All rows are made from the same 14 directions, up to rounding. Whole rows:
[[  6 -16   3  15 -10   3  41 -26 -24  29 -31   3  11  14  37 -12  23   1
    5  13  61  -1   0  -3   3  -2 -30  13]
 [-22 -22 -14 -32  -4 -15 -23 -13  28  33  22  -9  -8  -3  -8   9   1   5
    8  -3   9   1  15  -8 -10 -12  23   7]
 [-13 -21 -14  11 -26  17  19  22 -11 -18  -9  23  -4 -19  22 -10  -6  12
    4 -11   9  24 -22   8  -2   1   6  -2]
 [  4 -21  54  61 -45  30  18   7  22  -6 -10  41  24 -19   8   8 -27  10
  -22  14  -1  13  -3   0  -5  40   2 -40]
 [-13   7 -10  -1   3   1 -64 -50  -3  19 -32   1  -8  50 -30 -26 -24  38
  -14 -25 -57 -26  23  19   8 -24 -23 -25]
 [ 12  11  19  -9   5 -30 -22 -11  28  22  -4 -26   6  -2  -9  10  -4  -9
  -28  -5 -20  -5  15 -10  18  15  -5 -21]
 [-36 -29 -20  10 -14  12 -20  30  17 -29   5   7  33 -23  41 -16 -24  16
   23   4  13  -9  -5  -3 -38 -39  18  39]
 [-24 -32  -5 -25   2   2 -16 -26  -2   4   2 -17  -1  18  11  11 -33  -7
   -4  -1  24  -6   4   1 -14   4   5  19]
 [-24 -22  25   2 -31 -18   9 -14  27  14  25  17   9 -27  53   1 -14  -2
  -45 -20   9 -22  30 -20   9 -11  28  26]
 [ -8  -6 -25 -27  12 -14 -18  -2  15  29 -17   6 -23  10 -43   7   1  11
   18  23  18   6  -4  10 -29  -7 -19  16]
 [ 15   3  48  17   7  11  -3   8  13 -26   6  45  17 -29  24 -39 -15 -19
   -6  22   6 -15   2 -10 -12 -37  13   3]
 [-22  -8  -9   9 -17  29 -30 -15  21 -10 -43  73  -6 -13   3 -39 -27  23
    9 -14 -50  -8  -7  -7  -9 -64  16  -3]
 [ 22  27  14  -3  10  35  15 -63 -21   6 -26   4   2  18  24 -13  17 -22
   30 -16 -21 -14  -6 -20  36 -35  13 -38]
 [ 46  56  53   9  20   1   8   1  21  -6  67  50  -4   0 -48   8   5 -15
    5  37  -9 -34  35   7  -3  -3  27   7]
 [ -6  -7  18  -9  23  -8 -11 -15   7   4   0 -18   7 -12  20 -13  14 -28
  -13  -6 -14 -12   8 -37   7 -25  11  -1]
 [-10  -8 -11 -14  12   6 -15  18  46 -18 -11  12  17 -22 -19  33 -23 -25
   12   8 -39   9  -7 -40  -4  -1  39  20]
 [ -5  -8  10  19 -28  10 -12  -9  38  13  -3  27  23  -4  -1  10 -19  16
    2   0 -20  -4  15  -8   3   0  21 -11]
 [ 19  10 -11  13  -3  12  40   5 -17  -9  -2  45   3   5   1  -7  19  -3
    6  -2  -3   7   5  -8  30  -4  15  21]]

The start of a row, then its end:
[ 15 -20   5 -26  34   4  15 -28 -22  34 -14   1 -30  28 -43   4  20 -25
  13  34  46  22  -8  -4  -9] => [ 19 -20  -5]
[-25 -15 -31 -15  13 -15  -8  10 -25  -7  15 -14 -13   7  10 -18  14   7
 -11 -18   2  -5   7   1  -3] => [-19  -1  36]
[ 14   8 -21  23  14  11 -14  17 -19 -21  -5   1  37  19   7 -40  17  14
  28   2 -15  -5   8   3  12] => [-31  -1   6]
[ 21   0  41 -12   2 -20 -18 -15  23  27  33  15  -5   5 -23  -9 -16  -2
 -15  27  32  -8  26  19 -10] => [  8   0 -10]
[  4   9   0 -16  -1   1  23   3   6  -7  -1   5 -17 -23   1  23   6 -25
  -7 -15 -20  15 -15 -21  22] => [12 22 -7]
[ 20  -2   5  -9   9  20  16  -2 -20 -37  -4  36   3  16   0  -4 -42 -19
   5  16  25   6  -9  15   3] => [ 9  9 27]
[ 20  27  16  -8   7   0   6   8  -1  -4  48  19 -14 -13  -9 -16  18  -4
  16  10   9  -8   7  14  -4] => [-21  19  -5]
[-13  -2  14  12  -9 -23  25   7   7  17  21  21 -12 -12   5  12  12   6
 -37   7  22 -22  24  -6 -13] => [ 6 -9 44]
[-22  11   7  11  -9 -12  -1   9  20  11   9  12 -32 -11 -39  37   0  15
 -33  -4 -34 -13   8  -2 -19] => [23 -9  8]
[ -4 -15 -19 -18  -7  43  44 -33 -43 -10  -2  -8  -9   8  41   8  14 -24
  37 -26  19  22 -25 -14  29] => [ -4  32 -14]
[-10  -3 -16   2  -7  -4  -7  15  -2  -6   5 -19  12 -13  27 -15  13  10
  11 -13  -1   1  -4   1   0] => [-19   4  -2]
[  4   2 -19   8  -4  33   0  13  28 -41 -34  56  33 -11   2   7 -36 -10
  28   2 -44   6 -12 -27  12] => [-23  41  24]
[ 41  33  10 -24  60  -2  22  17 -32 -42  29  29  -8  -1  -6 -31  17 -48
  14  29  21 -13   0  -7   5] => [-35  14  49]
[ 46  45  21   9 -14 -21 -21  28  48   1  -7  20  19 -16 -27  -5 -23  15
   9  28  -4   1   0  34  -4] => [  7 -14 -28]
[ 19  10   1 -25  19  -9  27 -18  23  15  22   8  24  -4  16  22  18 -40
  21  14  18 -14  24 -43  24] => [-18  44  41]
[  0  19  -9   7  -4  -7  13   1 -49 -35  -1 -20  -8  10  39 -18  -4   4
 -39 -47 -23 -11  -1  17  36] => [  5 -14   5]
[ -1 -23  27   6  20  30   4 -18   4   0  12  23   8   3 -14   3   4 -28
  15  23   1   0   7 -33  -8] => [-6 28 -1]
[  2  -5  13   9   1 -11 -26   2  20  37  30 -13  20 -19  15 -46  50  15
  27  10  13  -6  18  -6 -11] => [-50   8 -32]
[ -9   5  14 -20 -26  46  21 -54   2 -20 -16  14 -11   8  26  49 -66 -19
  21  -8  12 -12 -24   6  -7] => [12 23 -3]
[-68 -61 -42 -32  27 -19 -25  13 -30  -8  -1 -39 -29 -11  23 -25  20  -9
 -35 -38 -13  11  -7 -32 -12] => [-27   1  38]
[  0  42  22  36 -14  29  -7 -29  21 -21 -13  18  26   6  11  23 -24   7
   4 -14 -65 -47  14 -16   8] => [-18  15  -6]
[ -8  28  18 -35  16 -16 -46 -23  15  -8  21  -5 -40  16 -45  24 -53   0
 -27  -1 -27 -34  11  28 -25] => [ 7 -7  8]
[ -5   6   1 -10 -34 -41 -23 -13  14  44   6   2 -28  -4   0 -23   0  40
 -42 -29  -5  -2  20  34  14] => [ -1 -20 -28]
[  5 -14  -8  26 -14  18  32 -24 -22  38 -67   9  -3   9  11 -17  41  13
  16   3  20  22 -22  -9  10] => [ -3 -39 -34]
[ 15  -7 -13  40 -12   5 -11  34  -4 -19 -16   8  49   4  15 -39   5  24
   7  -3 -17  15   5   6  21] => [ -5  -3 -12]
[-14  -8 -13  10 -18 -11  22  12  10  18  18 -17   2  -2  -7  45  17   9
 -12  -7  -1   5  12 -11   6] => [39  7 12]
[-16 -20 -10 -10 -24   7  20  32   5 -36  33 -32  28 -39  69  16 -15 -18
  15 -18  28  15 -18  -8   2] => [ 5 42 13]
[ 15  12  14  12   1 -22  -4  27  10  14  11  11 -12 -24 -20 -25  34   8
 -19   0 -18  13   4   2   9] => [ -2  -8 -29]
[ -6 -17  -8   5  11 -25  58  41  -7  27  30  -5 -20 -23 -17  29  67 -14
 -13  23  45  19   3 -26 -11] => [33 -7 39]
[ 26  64   6  14 -36 -12  15 -15  27  49  -3 -19  -7  -8  -7  26  33  36
  36   6  10 -18  -3  33  -7] => [  1 -30 -48]
[ -8 -24 -12 -15  15  -7 -30 -21  26  42 -18   2   4   6 -25 -13  24  -2
  11   2 -23  12  14 -33  10] => [-24  13 -16]
[  1   0 -11  11   0  29   6 -47 -12  25 -48  23   3  33  -6  -8  10  12
  31   6  -2  -9  -1  -8   3] => [-25 -15  -7]
[-15   1   0 -16   3  -8  -8 -49 -11  22   6 -14 -10  31  11   7  -7   4
 -14 -14   6 -33  25   1   3] => [-11  -5  20]
[ -7  -4 -13  -8 -10  20   2 -11 -10   2  -7   3 -15  10  -6   7 -10  12
  28   3  18   7 -17  21 -17] => [ 0 -5 -9]
[-10 -34  24  -3  -4  15 -20 -26 -26  10  39  -7 -15  20  -3 -26  -6   7
 -11 -10  15   9  13  20  -1] => [  9   9 -38]
[-11 -24  32  28 -11   0  12   2   3   1 -13   4  13 -29  40 -19  12 -12
 -36  -9  -3   2   0 -30   8] => [ -4  -1 -13]
[-36   2   1 -45 -49 -30 -22   0  46  29  40  -7 -45 -48  22  15 -31  30
  -4 -13  37 -10  -8  43 -48] => [-17   7  -6]
[-12   1  -3   6  -3  14  23  -5 -21 -13 -28 -26   1 -16  49  -2  11 -10
  14  -7  19  -4 -30  -8 -12] => [-16 -18  -2]
[-12 -15  -1   8  -8   5   2 -22  -1  24   6   3  -2  11  -5   5  18   7
 -12 -18 -23   1  19 -19  21] => [  5  14 -12]
[ -6  -6  22   7   2 -10  -6  -1   6   1 -24  14  -5 -15  13 -20  -9  -3
 -27   8   7 -10  -4  -3 -16] => [-14 -23   6]
[ 47  77 -15   3 -21 -39  29  19   0  22   0   1 -14  -4  -6  -1  32  33
   7   0  16 -11   2  49  18] => [  2 -40  -5]
[-23 -29   6   5  25  -6  -7  30 -14 -26  24 -48  12 -11  13   5   7 -22
 -18   3   7   2  -3 -21 -19] => [16  0 18]
[ 35  23  -4 -35  21  -7  22 -11 -19  26  31  38 -48  16 -51 -10  30  -7
  17  18  26  13   7  22  11] => [-3  5  1]
[-21 -22  -6  52 -29 -11  15  40 -25 -31 -35  11  12   3  24  -7 -29  33
 -63 -10   5  -1  -2  22  -7] => [ 39 -50  36]
[-20  -1  63  39 -49  11  32 -47  42  39   4   6  26 -27  67  33  -8   6
  -5  19  52 -53  19 -18 -37] => [-11  -5   5]
[ -6  -7 -15   4 -33  27  13 -32 -20  21   7  16 -15  26  -3   3   1  31
  22 -16  11   8   2  27   9] => [  7   6 -24]
[-19 -15  31  -4  -9 -34   0  -9  23  44  38 -16 -18  -7  -9  27   4   6
 -38  17  40 -20  28   3 -31] => [ 26 -15  16]
[-22 -44   6  27  21  -7  -1  26  -9 -15 -25 -21  32   4  16  -4  -8  -9
 -21  32  38  -5  -1 -19 -37] => [ 14 -35  48]
[ -9 -21 -40 -10   5   3 -34 -19 -16   5 -48   6   1  41 -17 -25 -21  23
   1 -15 -21  12   0  12  14] => [ -9 -18   1]
[ 46  56  31   4   3  -5  40  12  -5 -15  31  28 -15 -22  -1  -1  19 -20
  -7   3  -3  -6   0   9  25] => [  3  11 -10]
[-10   2   9   0   0  17   9  10 -25  -6  -7   7 -52 -22 -15 -14  16   5
   5   2   8  18 -40  21 -32] => [ -3 -26 -37]
[ -1  -3  -2  13  -7  -1   5   9  -2  -8   1  17   7  -4   9 -11   3   4
 -16 -13 -18   1   8  -7  17] => [-4  9  7]
[ 13  -2 -43  22  19  10 -32  -5   7   9 -58 -24  52  51 -38   6  11  14
  30  -1 -59  14  10 -25  35] => [ 10  -8 -16]
[ -9  -1  23  26  11  40  26 -45  14  51  41  -8  13  15 -28  47  68 -10
  55  25  -5 -22  28 -53 -12] => [ -5  36 -19]
[ 16  22  14  14   5 -16 -12  -4  -8   9  -2 -56  25  11  22 -11  13   8
   4   6  20 -19   5  17  -4] => [  1 -36 -22]
[-10  -1  25   3  19   7 -15 -17 -10  -2  26 -18   1  -5  18 -22  20 -13
  -3  -8 -14 -22  12 -19  -4] => [-31  12 -13]
[-27 -32 -28  -7  -8  -1 -19   1 -13 -11   1 -12   5  15  13  -7 -18  13
 -17 -30 -16   9   7   2  13] => [ 4 11 12]
[ 16   0   1 -41  16  18  20   9 -85 -60  52  -7 -41 -14  53 -70   7 -31
   1 -41  26  30 -33  35  32] => [-26  27 -26]
[  3  19 -34 -33 -21   3   9   7   4  -3   1  47 -28 -29  20 -32   4  16
  36 -15  10  10 -20  24   2] => [-58  22   6]
[-22  -3  18  12 -11   4  20 -23 -24   0  30  -5  -8  -3  45  -7  15   0
 -26 -26   5 -29  18  -9   6] => [-15   8  13]
[  2  -2   0   9  -3  10   5  26  -6 -14  14  19 -11 -11 -18  -7   5   6
   3   3  -6  17 -10  11  -6] => [  8   5 -11]
[-15   8 -21 -37 -21  -2  25 -36  -7  15 -27 -18 -33   0  27  35 -17  -4
   3 -22  25  -3 -23  10   1] => [  6 -11   7]
